All groups share one centre, and each spreads out both ways along 13 directions, with some noise.
Some rows, each with its group after it:
[-17 -26 -13 -12  23   3 -54  -9  -2   1  59   1 -16  10 -19 -13 -10]  dod
[-13  42  40  12  37  -8 -14  10  16 -43  25 -19 -23  28  24   2  16]  dod
[-28  20  26   2  22 -14   9   4 -12 -36 -57  18 -54  19  19 -14   2]  dod
[ -3 -20 -29  13  25 -11   3  24  11 -10 -54 -14   2 -46  10   1  70]  Pasiv
[-19  38  23   3  -9 -16 -53 -45  -2 -14  -9  11 -14  10 -11  34 -13]  fenu
[-29 -35   1 -18  -1  -5  19 -70   0  -1 -21 -47 -23 -64 -22  10   1]  dila
[ 58 -78  40  24 -38 -21   0  -7  34  16  -6 -34  19 -26  18  -2  43]  tid
[-45 -24  36  -9 -42 -31  39 -41  -2 -28  37 -53   3  -4  -4 -14  41]  fenu
[ -5  10   8  26  26 -34  38  19 -70 -29 -39  16  21 -32   1  46  41]  dod
[-18  71 -13  22  12  44   3 -36  -6 -34 -13 -38   4 -27 -16 -33  -6]  dila
[ 33  49  16 -17  36 -44  15   8   8   5 -27   5 -34  21 -36 -11 -48]  Pasiv
[-41 -64  55   2  13  17 -25   0 -48 -22  11  28  32  15  17 -27  59]  dila
[-19  13  14 -26  -7  -9  48 -16 -29 -10 -50 -19  17  -9  11 -32 -24]  dod
[ 15  -8 -25 -52   0 -22  22   1  18 -10  50 -28 -30 -45 -42  41 -24]  dod
[-56 -19   3 -19 -16 -51   7 -18  23   9  23  29 -26   5  -5  -3 -18]  tid
[-13   7 -79   5  41 -25 -15  -1  13 -11 -52   3  56 -23   2 -26  13]  dila
[-16  35 -58  -6  33 -55 -35   0   2 -49  17 -10  10 -20   5  44 -19]  fenu
[-27   7 -19 -26  16  52 -43 -34  36 -15 -19   9  18 -21 -18 -12   9]  dila
[-16  32  -4  -5  45  17 -20  15  13  31  49 -12  17 -20  -6  65  48]  tid
[  9 -28  32  24   1  13 -49 -15  -3 -19  34 -44 -26  -1  27 -49 -17]  tid
[-46 -15  43 -11 -40 -21  39 -40 -17 -11  -4   0 -32  31 -11  -3  26]  tid
[ 29  24  -4 -10  -5  21 -10  15  16   1  29  28  57 -15 -14  38  -5]  tid
[-58 -26 -21  21   0 -48  36  13 -49  26  -1  41  14 -27 -26 -38  28]  dila
[ 70   0  37  42   1  12 -48   7 -35 -30 -28 -11  57 -64  16 -29 -37]  Pasiv
[  8 -54 -33  -1  39 -33  20  29   7 -27 -14  -1 -55 -24  28   7 -19]  dod
[ 17  24  40  11  27 -73  13 -28 -42 -18 -31 -64 -44  46   3   3   3]  Pasiv
[ 36 -52 -30 -39  24  -4  12  15  -5  16 -22 -19 -25 -16 -29  -3  26]  fenu
[-23 -26  52  23  14 -41   0 -44  36 -27 -47  23  41  -6   2 -58  10]  tid
[ -5  50 -29   0   3  -2  22  -2  -4  27 -27   7  23   8   3  28 -28]  tid
[ -4  46 -12   1  -8  47 -46 -29  17  60  18  -4  18 -51 -28  40  -7]  fenu
[-52  10 -11 -22  23  -6  35   4  -4   2 -25  -5 -23   8 -19  16  73]  Pasiv
[  3   2 -31 -28   6 -16  42 -19 -16 -46  34 -52  46 -19  -2  27 -14]  dod
[  9 -18 -15 -28  28  21 -13  11   9 -31 -46  -8   1  -9  23  27  29]  dila
[-25   4  15  -7  40  37 -11  -4 -17  -6   7  -5  11 -22  22  52   7]  Pasiv
[ 14 -52  -6 -26  16  23 -16  21  -7  59  -7   5  -4 -30  -6 -22  -7]  dod
[  9  16   2  -8 -48 -27 -25  41 -66  38 -30  -4 -25  37  11  50  46]  tid
[ -9 -19 -29  17  36   2 -47  -9  30   9 -21  -2   0  23  52   1 -17]  dila
[-17  26   5  -5  10 -60 -30 -39  -6  -7  -7 -31   3  19 -32 -33  23]  fenu
[ 25  20  36 -13 -12  46   2 -15   7 -10 -51  28  47 -22 -13  16   8]  tid
[ 22  17  40   1  37 -45 -29  -3 -14 -42  25 -22  -7  -7 -47 -19  16]  Pasiv
[-16   6   1  15  39 -54  44  17 -46 -77   2 -17 -21  -1  32 -14 -35]  fenu
[-40  -6 -46 -33  16 -38  29 -33  -3  16  62   2 -27  34 -60  29   1]  Pasiv
[  5   8  -3  52  18  18  20  32  -6  -1  60 -68 -15  33  41 -36  34]  Pasiv
[ -9 -29 -28   2 -23 -23 -12  -6 -23 -33 -16 -14   7 -24 -24 -35  52]  Pasiv
[  1  -5   1  13  42 -29 -43 -10 -28 -38  33 -22  44  14 -17 -30  37]  tid
[ -3 -73  19 -16  -7 -39   8  48   7  11 -34  63 -43   3  45  19 -16]  dila
[ -8   3  16   4  24  31 -11  -8 -22  28   3 -12  -4   6  -7  -3  17]  fenu
[-48  33 -14 -16  62 -27  33   2  -5   3 -12 -15 -29 -25   1  17 -12]  dod
[ -9 -25 -18  24 -38  -3  -3  -8 -23 -13 -32 -50 -15 -31  12 -47  44]  Pasiv
[  9  -4  -3  10  47 -13 -79  24 -12  21 -33 -23 -13 -57 -19   3  70]  tid
[ -8 -25 -72  48  54  15   3   5 -51 -30   4   4 -46  29  -3  72  61]  dod
[-21 -22 -38  -5  37 -42  10 -32  -4  14 -23 -10  21 -13   6  18 -14]  tid
[ 17 -20  41  21 -43 -61   4  -4  18 -49   8 -37 -14  -5  12 -39  10]  fenu
[-19 -44  -2 -45  21  44  30  26 -50  -6 -47  25  32  25  16   7  47]  fenu
[ -5 -10  34  -1 -28 -11  36 -25  30 -10  23 -27   1  -9 -32 -38  34]  fenu
[ 43  36 -20 -24   8 -15 -12  20  56 -21  31  -8  14 -33 -17  21 -31]  dila
[ 26 -15  64 -22  -9 -44  -5 -13   5 -15 -14  10 -19  33 -30  14  30]  Pasiv
[-12  32  11   3   7  13  13  19  -1   2  41  44 -29 -23 -39 -21 -40]  dila
[ 43  35  25  49  69  22 -31  -1 -44 -12  -3 -33   3  30  41  54  -5]  dila
[ 42  -9  38 -48 -33  14  15  14 -17 -15  12 -25  15   8 -12  -7   1]  dod
[  3  12  59  22   5  49  -1  20 -73 -37   6  12  19 -17  45  19 -33]  fenu
[ 25 -13  23 -12 -17 -18  11  -8   2 -16  21 -84 -35  12  24  31  23]  dila
[-11 -21 -11  30  50 -12 -44  11 -23  -4   3   5  40 -50   5  -7  28]  tid
[  6 -14  43 -45 -25 -22   1 -21 -33 -21 -11 -24  48  43  -7  11  44]  dod
[-32 -75   4  -1  -3  37 -50 -13 -20 -18 -20  49  44 -20  57  26  -6]  Pasiv
[ 10   1 -40  16   9 -17  15  23 -33 -31  -6  -7  61 -72  20   5 -13]  fenu
[ 26  -9 -19  21  45   0   9  29 -53   1 -53   7  29  29   5 -52  13]  fenu
[ -1  -8 -56  15  21 -29  -9 -20  -4  10 -74 -14  43 -29   1  10  28]  dila
[ -2 -12  -6 -10  16  27 -40 -11 -23 -38  72  -9   3  -2 -11  11 -37]  Pasiv
[ -4 -10  -3 -33  23 -31 -44  -8  23 -19 -43  21  68  -6  16  28  19]  dila
[  2  14  14  27  13  54   8  -9 -31 -13  24 -48 -40   4   1 -13  13]  dila
[-46   9  11 -17   5   8  30 -40  -4  47 -65 -33   9  -2  21 -40  -6]  dod
[-73 -32  44  24   7   4   7 -19 -74 -63  16  35   9 -42  45  33  -8]  dod
[ 35  25   9  33  19 -37 -14  10  17   2 -64 -23  22  41   9 -23  53]  dod
[ 15  -6 -43 -33  30 -26 -21   2  -6 -50  12  18   9  14 -22 -19 -62]  tid
[-24  -1 -73  26   0  34   5   7 -42 -29 -31 -35  35   4  44  -4  59]  Pasiv
[  8 -13  40 -19  -6 -25 -55 -36 -19 -40  54 -38 -53   4 -27 -18 -33]  Pasiv
[ 14 -88  13 -12 -52  20  25 -18 -17  11 -47  11  -9  12  16  21  31]  fenu
[  8 -40  -7  40  10  -8  -5   0  11  14  -6  -4   1   6  23 -18  24]  fenu
[-34 -30   8 -67  11  32  -2 -14 -31 -36  13  20 -38  -1 -11  46 -21]  tid

New rows. What belongs after each?
[ -8 -65  16   0 -20   7  65  -7  40 -16  -8  14 -18  21  -3 -24  47]  fenu
[ -6  -7 -18   8  16  12  -2 -38  10   1  37 -75 -16 -25   1  17   6]  dila
[ 32   3 -57  54  26 -42 -16  11 -51 -52 -24   8  16  40 -16 -13  28]  dod
[-23 -46  49  16 -51 -41   1   7  40  16 -11  28 -27  -6  32 -29   3]  tid
[ 11  62  28  20  23   7  54  17 -45 -53  17  -6   7 -68 -41   1 -20]  dila
[-14  20 -23  23  66  23   6   1 -25  -5  39 -16  70  -7  24  48  10]  tid
[-28  -2   2 -10   7  11   0 -36  11  -4  41 -40  36 -24  13   1 -17]  dod
[ 42 -37  23  13 -55 -26  -9  52 -10  33 -47  14 -33 -25   0  13  70]  tid
[ -8   0 -46  94  20 -11  -5  -8 -54 -51 -16   0  -7  18  27 -11  16]  dod
[ -2 -16   2  26  70  39  -9 -15 -13 -77  55 -14  29 -35 -29 -39  -2]  tid
[ 13 -46  28  17 -42  39  -7 -25  -1  19 -19  22  -2   9   8  20  19]  fenu
[-16 -26  27 -40 -41  27  10  26  33 -10 -19   4  -9  56  36   4  60]  fenu
[ -3   7 -36  47 -24 -10  33 -14 -58  14 -75  -9 -22 -18  13 -32 -23]  tid
[  3   2  -4 -29 -41 -41 -11 -10  11  -6  -6 -32 -50 -32   5  38 -16]  fenu
[ 13 -24 -17 -79  30 -25  10  30  -8 -42   7   1 -21  13 -23 -13 -34]  dod
[ 26   2  21   5  -6  32   1  33  -3 -32  26 -21  -9  28   7 -17  27]  Pasiv
[ 10  12  25   7  -4 -20  23   1 -20  16 -25 -40 -10  14   2  14  46]  dod
[-62  40  33   1  24  -3 -36 -33 -28  18  20 -23   2 -33  11  28   2]  fenu
[ -4 -33  -9  -1  32 -22  34 -13  16  26  24 -23  52 -22   6  69  51]  tid
[-43  15  18 -27  10 -13 -49 -10 -18 -46 -60  -5 -28  15   6 -35  30]  Pasiv
[-51  12   7   4  48   4   7 -38  38  21   4  11  38 -35   5  18   7]  tid
[-34 -18 -36  19  48 -15 -28 -12 -25 -19 -11 -14   1  21  51  16  -3]  Pasiv
[-28 -17  -1 -18   6 -34 -10 -40 -31  -5  10 -40  -9  45  22   3 -23]  tid
[-71  -6  18   0  31  18 -37 -32  -5  -3   4  26   7   8  10 -32   5]  dila
[-18  23 -33 -20 -41  19 -20 -40 -42 -10 -20  13  24 -17 -37 -25 -52]  Pasiv
[ 18 -61 -53  21  33 -29  15  28 -11   1 -25  17  11 -76 -12  12  16]  tid
[-51 -59  33 -20  43  29 -43 -41 -12  17  34  41 -15  -9 -51 -21  10]  dila
[-35  -2   5  -1  49 -42  -8 -27 -24   2 -12 -25 -37 -26   6  14 -27]  Pasiv
[ 11  31  43  16  44 -30 -61 -10 -19 -35 -44 -17   6 -23  16 -19  -6]  Pasiv
[ 13 -21  25   8  50 -42  -4  46  45  12 -30  25 -10 -85  17  34   7]  dod
[-13  -1  61  -2  10  14   5  49 -42 -29  -4  32 -24  43  43  22  26]  dila
[  1   0  14   4  32   6  50 -35 -51 -14 -21  -2  19  50 -50 -53  21]  fenu
[ 15 -13  -1  11  46  12 -87 -10  14  43  18  11  -5  67  -4  -2   6]  dila
[  8  53  25   3  59   2  -2  19 -20 -29 -19 -44 -12 -41  -9   2  25]  Pasiv
[ 43   2  -3  35  -9 -16 -14 -17 -40 -21 -38 -12  68 -31 -11  -6   5]  Pasiv
[ 23 -10  60  -3  -5 -29 -12  -9   0 -13 -34  16 -20   1   9  13 -28]  dila
[-25  63   6  18  -2 -63 -15  -2  67  -5  -8  -3   3  -6  -9 -43  12]  fenu
[-59  44 -12 -18  41 -11  11 -30  18   7 -22  -8 -16 -20  -2  -5 -26]  dod
[-55   7  -9  25   4  36 -53 -42  16  32  10  52  52 -24  10  -5 -20]  dila
[-12  29  22 -16  22 -21 -33 -13  -8 -38  21 -18  36  62  -4 -31  13]  dod
[ 48 -11  -6  -2  73 -25 -52  -4  10  12 -56   5 -40  39  12  48 -20]  dila
[-30  32  62  15  15 -10 -10  16 -54 -23 -48  56 -27 -11 -10  13  26]  dod
[ 49  13 -38  44  17  -1  12  10   1  48 -64 -30 -10  20 -13  -4  55]  dod
[-28  13   1  10 -16 -25 -16 -48 -29   9 -45  -3  13  39 -19 -16  34]  dod
[ 56  -9  14  -5 -33  43 -12  51  36  25 -14  10   8 -75   4   8  -4]  fenu
[ -4 -31   4  13  11 -48  -5 -31 -64  15  -6 -77   4  47  31  15  55]  tid
[ -7  30  27   4  57 -46 -28  14   2  -8  14 -33 -42 -37  -8 -14 -18]  fenu
[-14 -12 -79  -3  62 -46 -19  10 -18  11  56   0  -2 -35 -43  -2 -31]  dod
[-12  17  12  14  36 -33  30  -9  15 -17 -28  18   3  40 -32 -65  23]  fenu
[ 21 -51   1  -4 -30 -21 -19 -14 -39 -40   6 -17 -19  27   7 -24 -22]  Pasiv
[ 65   9  54  16   8   1 -27  -7  -9 -12  20 -11  20 -24 -20  11 -33]  Pasiv
[-23   2  29  -4  10   5 -53   5  -2 -36  44   1 -49   0 -22 -44  -2]  tid
[ 30  -8   6  56 -10  53  10 -23 -67 -18  20 -85 -21   4   6 -28  23]  tid
[  4 -41  11  11  -7   4 -11 -16 -35   1  -8  -8  -2 -11  20  25   1]  fenu
[ 29  14  40 -26   0   9  30  17  41 -16 -16   1 -16  37  -4  17  20]  tid
[-24 -16  28 -48  21  32  12  -2 -34  15  17 -35  -1  33   8  -9   6]  dod
[-48  -6  48  49 -40  13   9 -10 -61  -1 -61  32  28  11  48 -26  31]  dila
[-18 -39  29  -5  41   1 -10  10  46  23 -20  10  12 -69  45   0 -12]  dod
[ -1  11  -9   9 -15 -31 -27 -73  11  63 -28 -29 -10  -2 -32  31   0]  dila
[-52 -21  19  21  22 -34 -22   8 -15  10   6  10  19   9  54   7  21]  tid
[ -8  19   2   1 -23 -19  12 -31   7 -23 -90   8   5 -38  -1 -19 -13]  dila
[-18  11  -9 -39 -20 -16   1 -48  12  30 -23  20 -21   5 -44  26 -30]  Pasiv
[-15 -31  39  19 -30 -38 -18 -11  34  14  33  -2  16 -13  -1 -13  37]  tid
[  4  26  -2  16  17  22 -10   1 -13   7 -40   1   3  10 -11 -13  17]  dod
[  0   6  28  -7 -19   2  12 -40 -53  34 -36 -12  11 -54 -37   0 -16]  fenu
[  9   9 -24  -4  -1 -54  66  38  -5 -33  17 -41 -14 -44   4   9   4]  dila
[ -3  58   3  -3  -9 -40 -71 -11 -53   8 -42 -25  63 -25  -2 -15   7]  fenu
